There are 4 ways to turn a row about zero (a turn may also mirror it). The second row of each pair is the first, turned, with some noise. The first 36 pairs use one turn. New pairs use 2 turns, one after the other, and a turn may come again.
Some pairs, each with its turns in order after it:
[-37.3  -8.4   9.7   2.8 -17.6  40.4  40.0  -1.9]
[-10.3 -13.4  23.3  15.0 -39.7  49.7   7.5   6.4] -> (1)

[ -2.9   4.4   2.5  28.2 -23.1 -21.0   8.2 -32.6]
[ -7.5   7.9 -18.3   4.2 -12.9  40.6   5.4  20.5] -> (3)

[ -6.4  14.4 -22.0 -23.2  28.4 -19.7 -23.2 -26.9]
[ -6.7  19.7 -31.6  -0.5 -11.6  -5.6   1.9 -42.0] -> (3)

[-26.7 -40.4 -11.3  24.4 -31.8 -17.5  13.5  13.5]
[ -3.9 -44.6  -5.6 -26.5 -34.5 -20.1  -6.0  -6.2] -> (0)

[-10.5  29.6  16.9  13.6  18.9  11.7  -6.7  16.2]
[-27.2   0.1   2.4  21.1  15.8 -22.1 -15.7   5.3] -> (3)

[  7.6   2.1 -26.0  19.4 -17.2  -6.4 -20.9   7.0]
[ -9.2   4.6 -29.1  16.7  13.3  -2.1  12.1 -15.6] -> (1)

[  7.5   5.5  30.4  24.5  34.3 -16.7 -34.5  24.8]
[-35.7 -26.0  16.5   9.8   3.5  13.4  20.9 -44.2] -> (2)

[-33.6   0.5 -27.4 -34.2  21.0  11.6  -8.6   3.6]
[ 30.7   2.9 -21.3   6.4  17.0 -35.6  14.8  30.5] -> (0)

[ 31.6 -16.5  32.0 -18.2  11.6   1.0  19.4 -20.0]
[ 19.5 -19.4 -30.2 -38.9   8.6  -5.7   5.2  17.0] -> (3)

[  1.2  -2.4 -28.7 -31.0  13.3  30.8  -6.8 -13.5]
[ -9.3   0.7  14.0 -32.1   6.0 -10.8  -8.4 -39.0] -> (3)

[ 34.3  -7.8  30.7  24.8   4.5   8.7 -27.4   3.1]
[-24.3 -22.2  -5.8 -10.9 -18.9 -26.1   1.8  31.8] -> (3)

[-38.1 -14.2   4.9  25.8  19.8 -16.3  15.4  19.6]
[  2.5   0.9 -19.0 -33.6  18.6   7.5  22.1 -32.0] -> (2)

[-15.7  15.0 -12.2 -28.5  30.1 -39.3 -38.5 -30.6]
[ 26.4  27.7  -0.8 -47.3  20.3 -37.0  31.0  -3.0] -> (1)

[-35.5   0.5   8.9 -12.4 -18.3  -8.6  16.2 -10.9]
[ 23.9  21.0  -2.1   9.6   7.5  19.9 -27.2   5.1] -> (3)

[ 14.0   2.2  21.3 -39.7 -10.3  17.6  14.8  24.4]
[16.3 17.2  2.8 36.1 21.8 33.6 -9.1  6.4] -> (2)

[-30.1 -35.8 -40.1 -29.9   8.0 -29.3  20.9  19.2]
[  5.3 -26.7  -9.0 -14.2 -26.4 -31.6  25.2  53.5] -> (0)

[-37.9  21.9 -34.5 -25.9  37.7  31.9 -32.8  31.7]
[ 14.2  29.3 -27.3 -15.2  25.6  28.6  43.9  59.8] -> (1)

[ 17.0  -2.8 -18.2  -0.9  -5.7   7.7 -13.5 -36.4]
[ -7.6  11.6 -32.4  -4.5  16.1  25.0 -20.2  10.7] -> (0)

[  7.4  10.8 -36.9   2.4 -22.0 -23.7 -21.0 -20.0]
[ -9.5 -18.8 -20.4   2.7 -13.5 -37.1 -15.1  22.8] -> (2)

[ 11.8  22.4 -13.0  26.3 -33.9  39.9 -18.3  -4.3]
[ -3.3 -27.1  17.7  -2.2 -25.3  11.6  21.6  49.9] -> (2)

[-22.8 -38.4 -28.6  30.9  12.1 -14.4 -30.1  -0.9]
[ 32.1  15.6 -43.8  -5.1   9.3  21.5  14.4 -32.6] -> (1)

[  3.6  29.2  -4.6  25.2  30.6  -6.1 -14.4  22.7]
[ -4.7 -19.6 -34.8 -20.2  16.1  -7.4  -1.8  24.2] -> (1)

[  8.4 -14.9 -11.3 -19.1  15.8 -33.3   4.2  18.6]
[ 32.8  -4.5  -9.5  12.5  -5.5 -16.0  28.2 -16.0] -> (3)

[  7.6  26.4  37.0  18.7  -0.1 -26.2  -3.9 -36.2]
[-31.9  42.8  -7.6  -7.9  -8.3  18.1   8.8 -36.3] -> (0)

[  5.5 -18.9   5.7   9.5   8.6 -33.8 -30.2   0.4]
[  5.9  12.5 -17.4 -17.7  25.6  -6.5 -10.8 -30.4] -> (1)

[-26.9 -38.5   7.8 -16.6  18.7  -3.4  -5.9  37.1]
[ 10.3   7.6   7.3 -14.4  34.7  47.6  -9.0  -1.5] -> (1)

[-28.6  18.2 -11.9  26.8  33.7  34.6 -25.1  15.8]
[  4.1  -3.6  -0.9  14.2  45.4 -44.4 -11.9 -20.6] -> (0)

[ 29.6 -12.9   0.8  17.1 -29.7   5.0   1.3 -15.2]
[ -7.0 -14.5  -7.4  -4.4  -5.3  36.9 -25.8  -8.9] -> (0)

[-32.6  32.1  16.7  17.9  31.7 -24.0  11.1  -6.9]
[ 11.8  -5.8  -0.2   0.3   8.6 -24.5  39.3 -46.0] -> (2)

[-10.5 -15.1 -25.9  35.9 -34.9   1.4 -12.4   5.7]
[-13.2   3.1 -30.9  24.5  -5.3  15.1  19.9 -32.2] -> (1)

[ 24.2 -30.4 -35.9  11.4  38.1  17.5  39.7  -3.1]
[ 19.1  32.1 -10.6 -27.8 -51.1  18.2 -26.0 -19.0] -> (2)

[-33.4 -29.0 -39.2   0.7  35.2  -2.3  21.0  25.9]
[ 17.3  44.3  24.7  11.7  29.8 -16.5  33.3 -18.4] -> (3)

[ 36.2 -28.2  25.0 -34.7  28.7   8.6  27.7  38.2]
[ -0.3  35.5  -2.5  33.0   0.2  52.9 -31.7 -33.2] -> (2)

[-23.3 -10.1  14.5 -37.5  -3.5  31.7  -6.1  27.4]
[ 56.6  -3.8  14.0  -3.7   3.4 -11.4  12.5   6.1] -> (0)

[-25.7 -26.0   7.9 -39.4 -21.9  16.1  32.3 -22.8]
[ 26.4  36.6   3.0 -18.2  30.8  -1.8 -18.3  18.8] -> (2)

[-33.0 -30.5   7.1  14.6 -23.2 -32.8  35.3 -25.4]
[-18.1 -20.6 -22.0 -51.8 -34.4  -0.8  24.6 -10.4] -> (0)

New pairs. What belongs after each?
[  1.8  32.2 -11.1   2.6 -30.2  -2.1 -23.8   5.9]
[-16.3 -17.8 -17.0   1.4  -7.7 -31.0  28.7  -1.3] -> (1) (0)

[ 23.4  14.9 -16.1  -6.6  34.0 -23.7 -38.3  -7.6]
[ 14.0  25.3  -5.4   6.1  -8.6  56.1  10.6 -12.4] -> (3) (3)

[ 24.8 -37.7  27.2  29.1 -27.1  -1.4  27.6   5.0]
[ 25.1 -34.5  57.1  11.6  -6.6   8.2   5.4  18.3] -> (3) (0)

[  5.0   9.3 -35.6 -36.1  -9.0 -28.7  26.3  22.0]
[ 26.6  -6.5  -2.3  17.9 -37.0 -20.2 -37.3  -9.8] -> (3) (1)

[-37.9 -39.7  15.8  17.8 -26.1  36.3  -2.4  17.5]
[ 37.6 -17.3 -29.3   6.2  38.3  12.3  -1.3 -33.6] -> (1) (0)

[ 15.4 -30.9 -36.6  -5.7  -1.7 -35.9 -24.5 -26.7]
[ -1.9 -62.5 -22.7  -2.4  22.3  13.2 -18.0  18.0] -> (0) (2)

[ -3.2  23.5   4.5 -38.1 -35.8 -16.8  28.6  -0.1]
[ 17.3  24.6 -17.6  -4.6 -27.3  18.7  11.8  42.2] -> (0) (2)

[  8.9  11.5  18.0   2.5 -32.3  20.9  11.8  38.6]
[ -0.6 -25.1 -15.7  23.6 -12.8  35.7 -12.7  31.5] -> (2) (1)

[  2.7  -9.5 -21.3  22.4   7.5 -37.8  -5.8   6.6]
[-12.2 -41.6   6.4  24.2 -14.2  -0.6   4.5  -6.9] -> (3) (1)

[  2.2  34.9  31.0 -25.7  -3.0  35.9 -19.2 -10.5]
[ -8.8   6.3  56.3 -18.6   7.3  13.8  -8.3 -29.3] -> (2) (0)

[ 24.9  13.0  39.5  36.4   2.1 -30.2  -3.4 -21.1]
[-22.0 -12.6 -17.9 -12.0 -19.7 -11.9  45.7 -34.3] -> (2) (0)

[ 13.8  11.9 -16.8  16.4 -30.3  -8.3 -35.0   8.2]
[ 11.4 -31.0   5.8 -14.1 -17.6 -27.4  -6.8   6.1] -> (2) (0)

[  3.3  38.8 -19.4   7.7  -6.8 -39.5 -34.6  20.3]
[-28.0  17.0   5.5  47.8 -22.5  35.1  -0.5  27.9] -> (0) (3)

[ 40.2  15.1  -6.7  -3.5  24.8 -17.4  16.3 -14.1]
[-18.0  -8.1 -27.4   7.3 -20.4  14.9 -15.4 -34.2] -> (2) (0)

[ 24.6  -9.7  -5.7 -24.8 -33.2 -24.7 -31.3  12.1]
[-40.5  29.7 -11.0   1.8  18.9 -32.2  20.2 -16.2] -> (1) (0)

[-22.3   7.6  10.3  32.2  -2.8 -25.1  29.8  13.5]
[  5.8   1.4  36.6  -4.6 -17.2   9.0  15.4 -40.1] -> (0) (1)

[-25.0 -16.3  -5.4 -15.2 -37.2  32.1 -33.6 -40.4]
[ -6.2 -28.7   0.2  18.3 -47.8 -15.5 -46.3  16.4] -> (0) (2)

[-22.3  -6.6  -1.0  17.9  33.9  39.2  -3.1  18.8]
[ 36.8  13.5   2.6 -20.2  19.0  40.3   6.8   5.7] -> (2) (0)

[ 11.9 -32.7  22.9 -13.1  -9.8 -31.1  -3.1  36.5]
[ -6.2  -4.5 -24.8   3.2  41.8 -40.3   2.0  -6.5] -> (2) (0)

[ 40.3 -35.0  31.0  26.6 -31.8  16.8 -23.2   7.4]
[ 60.4 -24.8  37.7  11.2 -15.5 -14.7 -15.0  20.9] -> (3) (3)

[-26.9  23.3 -34.2  32.8  18.0   9.3  28.6 -13.6]
[ -4.6  38.9 -34.8  -7.1 -16.9  23.6 -20.7  26.1] -> (1) (2)

[  9.1 -37.6   8.1  20.6  28.4 -11.0  -1.1 -34.4]
[ 38.3  31.8  -3.1  15.3  -0.9 -25.3  20.1  15.6] -> (0) (0)

[-11.4  25.0 -28.7  28.5  29.1 -39.2 -27.1  32.4]
[71.5 -8.9  7.1 12.8 26.6  2.0 12.7 21.7] -> (1) (1)

[-11.7  -9.8  13.8  35.8 -11.0 -17.4  -1.5  10.9]
[ 18.5 -16.5  28.8   9.5  -5.1  19.4  22.9   8.8] -> (2) (1)

[-22.0  -4.5   3.9  16.7  23.3 -32.4   5.7  24.2]
[ -6.9  11.9 -23.7   9.5  40.8 -19.7  22.0  -5.9] -> (0) (2)

[ 11.6 -38.8 -26.2  39.3 -27.0 -21.3  36.6  -7.2]
[ 40.3  34.2  41.7 -25.9 -21.3   2.5 -15.2  -7.5] -> (0) (3)

[ 21.9  36.5 -24.5  18.3  32.4 -16.7  32.8 -16.1]
[-21.6 -16.0  27.6 -25.8 -38.3   6.1 -18.6  33.2] -> (1) (0)

[ -9.4 -28.8  38.4 -27.0 -30.2 -26.8   5.9  27.9]
[ 18.1  -4.8  59.7 -10.8  25.8 -10.8  13.1 -21.2] -> (1) (2)

[ 31.6 -25.0 -20.7  30.9 -33.4  -6.4 -14.1  -9.2]
[ 22.8  16.6  41.2  41.2  -5.3  12.4 -21.1 -19.5] -> (2) (3)

[ 20.0 -22.3 -38.1 -31.0   1.4  -4.5  34.0  27.3]
[ 28.5 -13.1  46.6   9.5  13.6 -25.4  13.5  31.9] -> (0) (3)

[ 20.0  -2.6   7.0  33.5 -21.8 -18.2   9.1 -16.3]
[ 23.5  -2.5 -33.5  -2.3  15.4  -3.5  20.7  10.9] -> (2) (2)

[ -6.0 -16.0  -8.6  35.1  36.8   1.6  24.7 -20.6]
[ 53.0  -7.4 -18.5   0.1  -4.9   5.9  13.9 -24.0] -> (3) (2)

[ 18.0   6.3  21.9  23.8  26.5   3.3   5.1 -33.7]
[ 10.1   5.3  11.3 -34.4 -15.1   2.5  23.0  32.0] -> (0) (1)

[ 24.2   0.6 -35.4   1.6 -25.3   8.0 -19.3  -9.2]
[-47.8 -16.4 -16.0  14.6  -7.3 -12.5   2.3 -17.3] -> (1) (0)

[-32.0 -21.6 -34.2  28.0  18.4 -14.7  20.6 -18.2]
[-21.6 -20.8 -10.3  12.8  55.7  17.7 -13.2  -8.9] -> (3) (3)

[ 14.7 -11.3 -22.4 -18.2  -6.6 -27.0  18.3  -0.5]
[  4.6  -3.4 -17.9  -9.5  19.0  33.6   3.2  16.9] -> (0) (2)

[ 17.8 -27.0  19.2 -24.0 -28.5  23.5  22.3  14.9]
[ 11.1  11.2  13.9  -1.7  13.5 -12.5 -20.6 -53.7] -> (1) (0)

[ 21.7  24.1  -5.1  -7.0  36.4 -26.0  -3.9 -10.1]
[ 31.2  -6.9 -23.6   4.1 -13.8 -22.9  26.0 -11.4] -> (1) (3)

[ 16.2  22.2  23.2 -12.4 -39.6  -5.9  33.1   2.2]
[ 15.0 -19.6  18.7 -14.1  24.6   6.1 -44.7  21.4] -> (3) (0)

[-19.1  36.3  12.6 -13.0  -1.2  26.5   1.1  23.1]
[ 14.9  -9.8  -0.9  15.0 -14.7  11.5 -52.1   1.6] -> (2) (1)

[-40.2   7.3 -36.1  -4.7 -21.3 -39.1  26.2  27.0]
[-26.7 -24.6 -18.9  17.9  13.6  -4.8  -3.6  65.6] -> (2) (0)

[-32.6 -12.7 -20.5 -15.7 -26.6 -31.7  16.5 -11.2]
[ 12.9  -2.7  28.6  18.2 -47.4  10.2   8.1  28.5] -> (3) (2)

[ 30.2  20.7  14.4  25.9   6.0 -14.2   6.0  -0.6]
[-16.1 -32.5   4.9  10.4 -19.6   6.5  20.6 -24.1] -> (2) (1)

[-28.5 -16.9   4.7  -7.0  -7.9 -25.4  29.7  19.0]
[ -2.9   6.0 -11.1 -41.1  21.1 -17.2 -13.1  22.8] -> (1) (3)

[-17.6  27.3  34.2  32.3   9.3  36.8  40.1 -17.8]
[ 42.1  -1.7  54.4 -15.4 -25.3  13.7 -17.0  16.2] -> (1) (3)

[ 36.7 -21.0 -13.1   0.4 -12.6 -35.8  26.6  36.4]
[-23.2 -37.6  28.9 -22.8  -0.2  40.2   6.7  13.1] -> (3) (0)

[-28.8 -36.3   4.0  21.2  33.6 -13.5 -23.0   4.2]
[ 23.5  28.4   4.7  21.7 -15.7 -31.3  -4.6  34.8] -> (1) (1)

[  8.3 -15.8  35.5 -12.8  17.3 -34.6  20.1   4.4]
[ 13.7  51.7  12.4 -17.4   3.7   2.0 -13.4   4.7] -> (1) (0)

[-23.2 -10.2 -31.8  28.6   4.8 -17.5   9.0  33.1]
[ 15.4  21.2   6.4 -32.0 -32.6  16.7 -20.9  -7.8] -> (1) (2)

[  8.8 -39.3  31.6  13.6 -35.0  30.9   7.6 -15.8]
[ 28.1   6.3  23.1  30.7  11.3 -20.0  34.9 -26.0] -> (2) (0)

[ 36.4 -23.9   6.2  -2.8  -6.0 -22.4 -21.6 -30.9]
[-21.0  -7.1  28.9   9.1 -16.5  -4.5 -39.0 -29.5] -> (0) (3)

[  9.0 -17.5 -38.3  -6.1 -38.6 -21.4  11.6 -28.3]
[-47.3   1.8 -15.2 -20.9   0.3  25.2   3.7 -29.9] -> (1) (0)

